All groups share one centre, and each spreads out both ways along 9 directions, with some noise.
In the rows, 128 means zero.
Some rows, each with its group after it:
[149  82  66  87 184  81 165  69 145 192 123 148 167  91 146 108 164  81
 190  90  90 140]	sivu
[141  78 179  99 114 161  56 104 156 134 136 158 137 141  74 160 121 178
 133 105 126 153]	Legul
[110 116 186 151  91 160  90 147 142 100 146 133 121 174 124 132 104 156
  85 163 168 110]	sivu
[123 118 125 101 123 122 121 100 122 131 104 121 133 134 107 110 117 140
 166 104  99 141]	fogu
[138 140  97  82 182  98 102 116  62 173 120  92 145 115 146 100 124  87
 190  85  67 112]	sivu
[150 114 145 121 122 144  61 121 152 175 142 123 150 127 145 133 139 141
 126 133 127 136]	fogu
[132 102 143 134 129 113 167  97 162 108 131 134 107 107 131 146 103 125
 145 124 124  97]	pebul
[104 137 198 149 157 128  93 142 133  90 162 142 116 103 180 106  94 148
 184 137 107  97]	sivu
[130  98 156 132 136 147  95 103 142 115 141 150 144 140 114 122 113 154
 100 125 149 122]	fogu
[144  94 136 164 158 116 128 100 180  44 156 183 107 106 127 120  65 173
 156 122 112  90]	pebul
[103 103  77 153 135 117 127 143 148 101 116 139 156 214 148  67 107 126
 143 156 153 139]	Legul
[162 117 106 144 117 106 133 112 157 105 149 148 100 102 137 139 106 114
 190 129  85 114]	pebul
[141 121 112 142 124 121 120 102 123 131 135 120 137 135 148 102 110 111
 110 140 128  98]	sivu
[107 103 148 160 128 123 190 137 186  86 137 153 105 127 128 157 118 145
 104 153 169 105]	pebul
[129 125 101 129 115 111 136 151 109 131 129 124 111 157 115 135 123 107
 122 143 122 105]	fogu
[133 119 104 145 119 148 129  93 125  80 112 151 148 149  90  93 113 156
  78 116 152 151]	fogu
[142 149 138 110 134 115 171 142 134 114 123 103  75  72 123 190 120 113
 210  98  86 130]	pebul
[141 158 130 113 120 141 114 118 105 136 120 123 129  90 108 131 146 142
 119 104 110 155]	sivu
[131 144 104 123 119 130 108 125 105 145 113 111 148 142 132  97 135 122
 119 128 121 142]	Legul
[119 128 171 117 140 122 114 141 120 149 149 119 117 110 151 147 128 120
 146 133 116  98]	Legul
[134  70 166 121 139 161  99  75 123  70 133 148 132 163  79 134  77 147
 129  90 139 122]	Legul
[ 90 140 176 110 132 153 111 117  68  95 122 142 147 132  95  92 130 149
 113 103 131 156]	Legul
[123 101  56 123  80  69 141 162 128 157 119 130 104 209 100 130 122  96
 135 175 105  83]	fogu
[140 178 115 129 159 134 100 160 111  95 122 117 113 101 121 123 106 172
 144 101 101 138]	Legul
[104 111 159 110 129 129 135 128 119 151 138 152 137 120 114 140 160 127
 109 132 141 130]	sivu
[160 125  92 125 127 118 149  66  78  84 107  77 105 143 113 110  59  81
 142  92  99  79]	pebul
[156 142  99 118 150 122 146 131 119 155 126 106 119  93 136 157 139  99
 135 104 114 129]	fogu
[141 152  31 165 123 124 162 171 157  99 104 129 124 165 122 117 131 134
 114 143 150 168]	Legul
[116 120 195 144 121 152 104 142 148 102 156 159 122 120 129 143 122 161
 112 144 149 120]	sivu
[108 143 122 103  95 123 143 138 103 171 112 107 137 140 134 121 172  93
 148 137 121 160]	pebul
[115 127 150  90 107 139 155  81  55 156  93  51 131 157 109 133 114  76
  91 102 139 100]	pebul
[110 161  90 138 143 145 121 206 139 149 107 118 144 164 127 134 164 159
  74 145 179 178]	pebul
[109 142 139 121 114 130 124 122 110 138 122 136 148 123 122 103 151 140
 107 134 131 147]	Legul
[ 92 117 147 119 131 128 167 159 119 121 129 138 123 146 122 146 151 104
 152 136 146 147]	Legul
[ 97 110 103 124 109 112 172  76 114 131  93 119 162 164 129  65 129 109
 104 135 144 130]	pebul
[110 108 146 112 146 128  86 117 101 128 127 126 151 163 131  94 106 129
 152 117 118 119]	sivu
[161 131 149 138 114 155  88  98 157 112 139 139 131  94 132 124 116 159
 139 117 119 148]	sivu
[140 146 128 128  69 134 122 125 132 169 113  68 120 143 159 132 130  95
 139 152 124 124]	fogu
[127 134 190 116 170 169 121  77 148 104 123 133 152  56 135 124 128 171
 145  71 138 178]	fogu
[ 91  99  92 164  66 107 157 144 198 119 121 190 146 192 120  87 156 159
  92 201 167 145]	fogu
[132 111 141 110 114 128 107 150 162 178 137 132 123 126 127 165 158 135
 147 139 124 141]	Legul
[125 113 112 147 112 118 127 119 126 116 140 144 134 161 141  99 117 108
 126 157 132 110]	pebul
[120 100 140 143 113 123 122 136 182 149 143 156 140 140 143 133 145 143
 116 163 151 126]	fogu
[105  93 120 132 150  99 194 123 159 134 138 175 136 115 131 132 156 117
 117 142 147 121]	sivu

New rows, each followed by its group:
[117 135 105 137 147 112  97 176 174 130 124 136 128 144 154 112 120 171
 177 145 111 142]	Legul
[168 123 108 123 145 129  92 126 141 147 134 110 120 124 131 147 108 131
 128 116 116 109]	pebul
[182  86 128 128 143 149  33 113 176 170 155 145 150 131 130 145 123 160
 106 125 133 123]	fogu
[113 207 134 132 125 132 168 156  77 116 118 124 118  64 121 126 162 138
  80 122 126 147]	Legul
[140 131 101 122 146 132 113 143 134 159 116  95 135 146 135 138 127 131
  95 124 145 122]	pebul
[112 115 135 113 109 126 113 114 131 162 118 132 154 144 129 108 152 130
 131 137 129 146]	Legul
[122 117 173 125 116 139 114  89 157 110 127 163 139  97 103 117 127 189
 100 119 130 134]	Legul
[142 121 125 100 146 131  91 140 104 157 130 113 128 142 113 151 128 119
 140 107 115 129]	sivu
[191 145  77 112 110 145  58 110 123 176 112  78 138 131 126 131 122 123
 135 102  99 149]	fogu
[100 105 206 101 104 122  90 121 126 170 161 164 143 108 144 124 165 124
 174 150 103 130]	pebul
[105 167 140 127 121 117 140 129 127 136 115 138 140  85 140  96 155 162
 111 137 116 143]	Legul
[104 160 139 108  54 139 115 142 103 163  88  76 130 170 107 123 144 134
  99 147 135 146]	sivu
[150 176  89 109 144 100 122 103  65 161 115  84 135  83 162  90 127  89
 156 103  72 108]	sivu
[109 136 192 121 137 156  90 183 141  94 139 132 103 132 115 162 113 177
 165 121 129 145]	sivu
[134 128 145 106 159 130  79 115 108 132 126 118 134 117 123 119 105 149
 150  96  98 117]	pebul
[134 125 133 130 126 135  87 138 125 139 138 124 132 148 131 128 121 135
 117 136 131 119]	Legul
[116 137 202 138 139 167  84 200 126  90 163 147  91 132 101 193 116 172
 106 133 152 119]	sivu
[132  96 123 129 168 100 157 115 163 142 151 158 131  95 159 134 138 111
 164 128 119 113]	sivu
[136  90 138 146 156 111 125  23 144 120 157 186 182  79 179  42 124 114
 145 127 110 111]	sivu
[117 150 108 108 111 128 170 136 116 147  94  94 124 126 115 144 152 113
 136 117 131 163]	pebul
[121  96 165 117 107 122  96 128 143 185 146 107 136 158 165 135 131 102
 143 159 130  92]	sivu
[115  86 177 118 120 148 103 130 151 122 142 159 128 149 100 154 129 152
 125 132 144 136]	Legul
[132 109  57 139 137 122 173 113 116 102 110 151 139 167  79 116 126 121
  49 122 164 127]	sivu
[ 71 158 112 135 144 151 106 174 119  95 103 167 180 164 104  63 156 204
  96 129 163 211]	pebul
[101 162 167 127  99 149 100 217 110 142 156 150 116 134 125 163 183 124
 155 159 133 178]	pebul
[103 131 139 135 102 122 154 144 136 134 122 123 120 143 131 131 139 128
 103 156 148 119]	sivu
[126 132  92 138 129 107 117 144 143 132 132 156 142 133 147  94 142 133
 173 144 104 152]	pebul
[189 147 173 167  93 180  80 132 175 121 137  38  84 131 181 188  64 118
 127 142 153  89]	fogu
[ 86  92 154 105 178  89 152 168 136 164 151 133 121 140 163 151 139  98
 186 141 121  93]	sivu
[131 158 191 102 132 155 100 143  90 126 138 132 108  71  88 176 142 159
 112  97 115 136]	Legul
[110 173 111 119 161 115 130 164  90  98 105 100 114 125 129 110 101 144
 177 102  95 130]	sivu
[163 109 102 149 119 124 120 132 169 142 140 110 112 148 149 155 109 111
 120 147 140  99]	sivu
[106 132 153 117 131 114 132 121 133 145 126 130 133 104 147 115 140 137
 146 132 115 125]	Legul
[176 138 132 131  63 151  51  65 126 173 123  81 150 135 156  92 111 116
 117 139 109 119]	sivu
[ 70 150 110 142 130 123 204 179 123 100 101 122 126 162 130 120 143 126
 109 149 171 153]	pebul
[154  88 104  78 184 119 110 110 146 169 127 143 146 102 112 153 149 125
 201  75  93 168]	sivu
[138 134 150 152 132 136 149  88 143  98 152 188 140  57 128 112 148 153
  91 126 134 139]	sivu
[129 160 122 130 117 120 145 149 138 151 125 126 117  91 138 139 156 137
 108 140 126 135]	Legul
[155 156 111 127 119 140  97 146  80 141 128  91 115 141 114 143 115 114
  81 124 125 104]	sivu
[140 132 108 120 133 134 132 134 137 115 115 127 122 125 105 142 127 141
 151 106 120 158]	Legul
[152 142 174 139  97 165  56  97 142 112 138 125 136 107 143 109 104 166
 140 126 115 143]	sivu
[109 155 113 118 127 115 150 142 107 127 106 110 124 125 122 116 134 132
 135 121 117 137]	sivu
[118 124 118 124 137 133  90 140 130 160 124 127 162 154 138 102 144 145
  98 138 145 138]	pebul
[139 133 116 153  75 147 124 134 186 106 107 109 112 154 120 138 107 161
 121 149 149 149]	sivu
[122 142 171  99 119 171  64 155  84 178 124  94 147 153 105 152 152 138
  67 121 157 143]	pebul
[124 109 154 135 136 143 143  99 134 121 139 141 143 118 130 128 132 123
  89 130 159 123]	fogu
[114 111 128 125 116  94 165 111 139 142 132 129 122 123 154 118 132  93
 172 143 109 106]	pebul
[124 134 161 117 121 128 144 105 158 125 122 155 124  67 109 141 145 179
 127 114 118 146]	Legul
[111 166  85 148  81 113 228 132 118  91  88  91 102 135 128 122 126  91
 131 144 137 136]	fogu
[139  87 129 127 133 126 145 104 134 125 136 116 120 155 132 146 104  87
 144 124 139 102]	Legul
[102 105 131 117 109 117 140 139 177 147 104 116 131 163 136 129 131 137
 176 140 128 147]	sivu
[135 111 122 146 150 101 149 142 169 133 148 129 106 122 163 150 111 114
 153 148 121  80]	pebul
[107 122 172 113 127 156 103 158 117 115 132 144 125 148  83 158 138 162
 103 123 149 146]	sivu
[ 95  96 164 104 119 116 146  96 166 175 119 142 157 112 138 114 166 145
 129 134 137 142]	pebul
[152  88 146  71 173 123  90  71  94 167 130 120 142 106 103 143 116 114
 153  66  90 107]	fogu
[150 142 127 133 168 109 104 156 148 136 142 103  99 103 168 151  92 138
 176 124  93  84]	Legul
[176 119 142 108 102 118 112 106 139 161 154 118  91  81 134 180 131  91
 204 118  70 112]	pebul
[ 60 187 135  89 154 129 179 199  83 152  78  69 126 134 123 143 168 133
 136 105 145 178]	pebul
[142 182 106 115  91 104 149 100 112 188 107  86 128  61 166 107 164 100
 145 130  84 133]	sivu
[133  75 111 102 159 122 112 138 167 151 127 129 133 167 119 155 121 128
 184 112 124 141]	sivu
[151 117 112 137 138 123 122  94 180 113 124 136 132 102 155 107 110 147
 188 113 105 147]	sivu
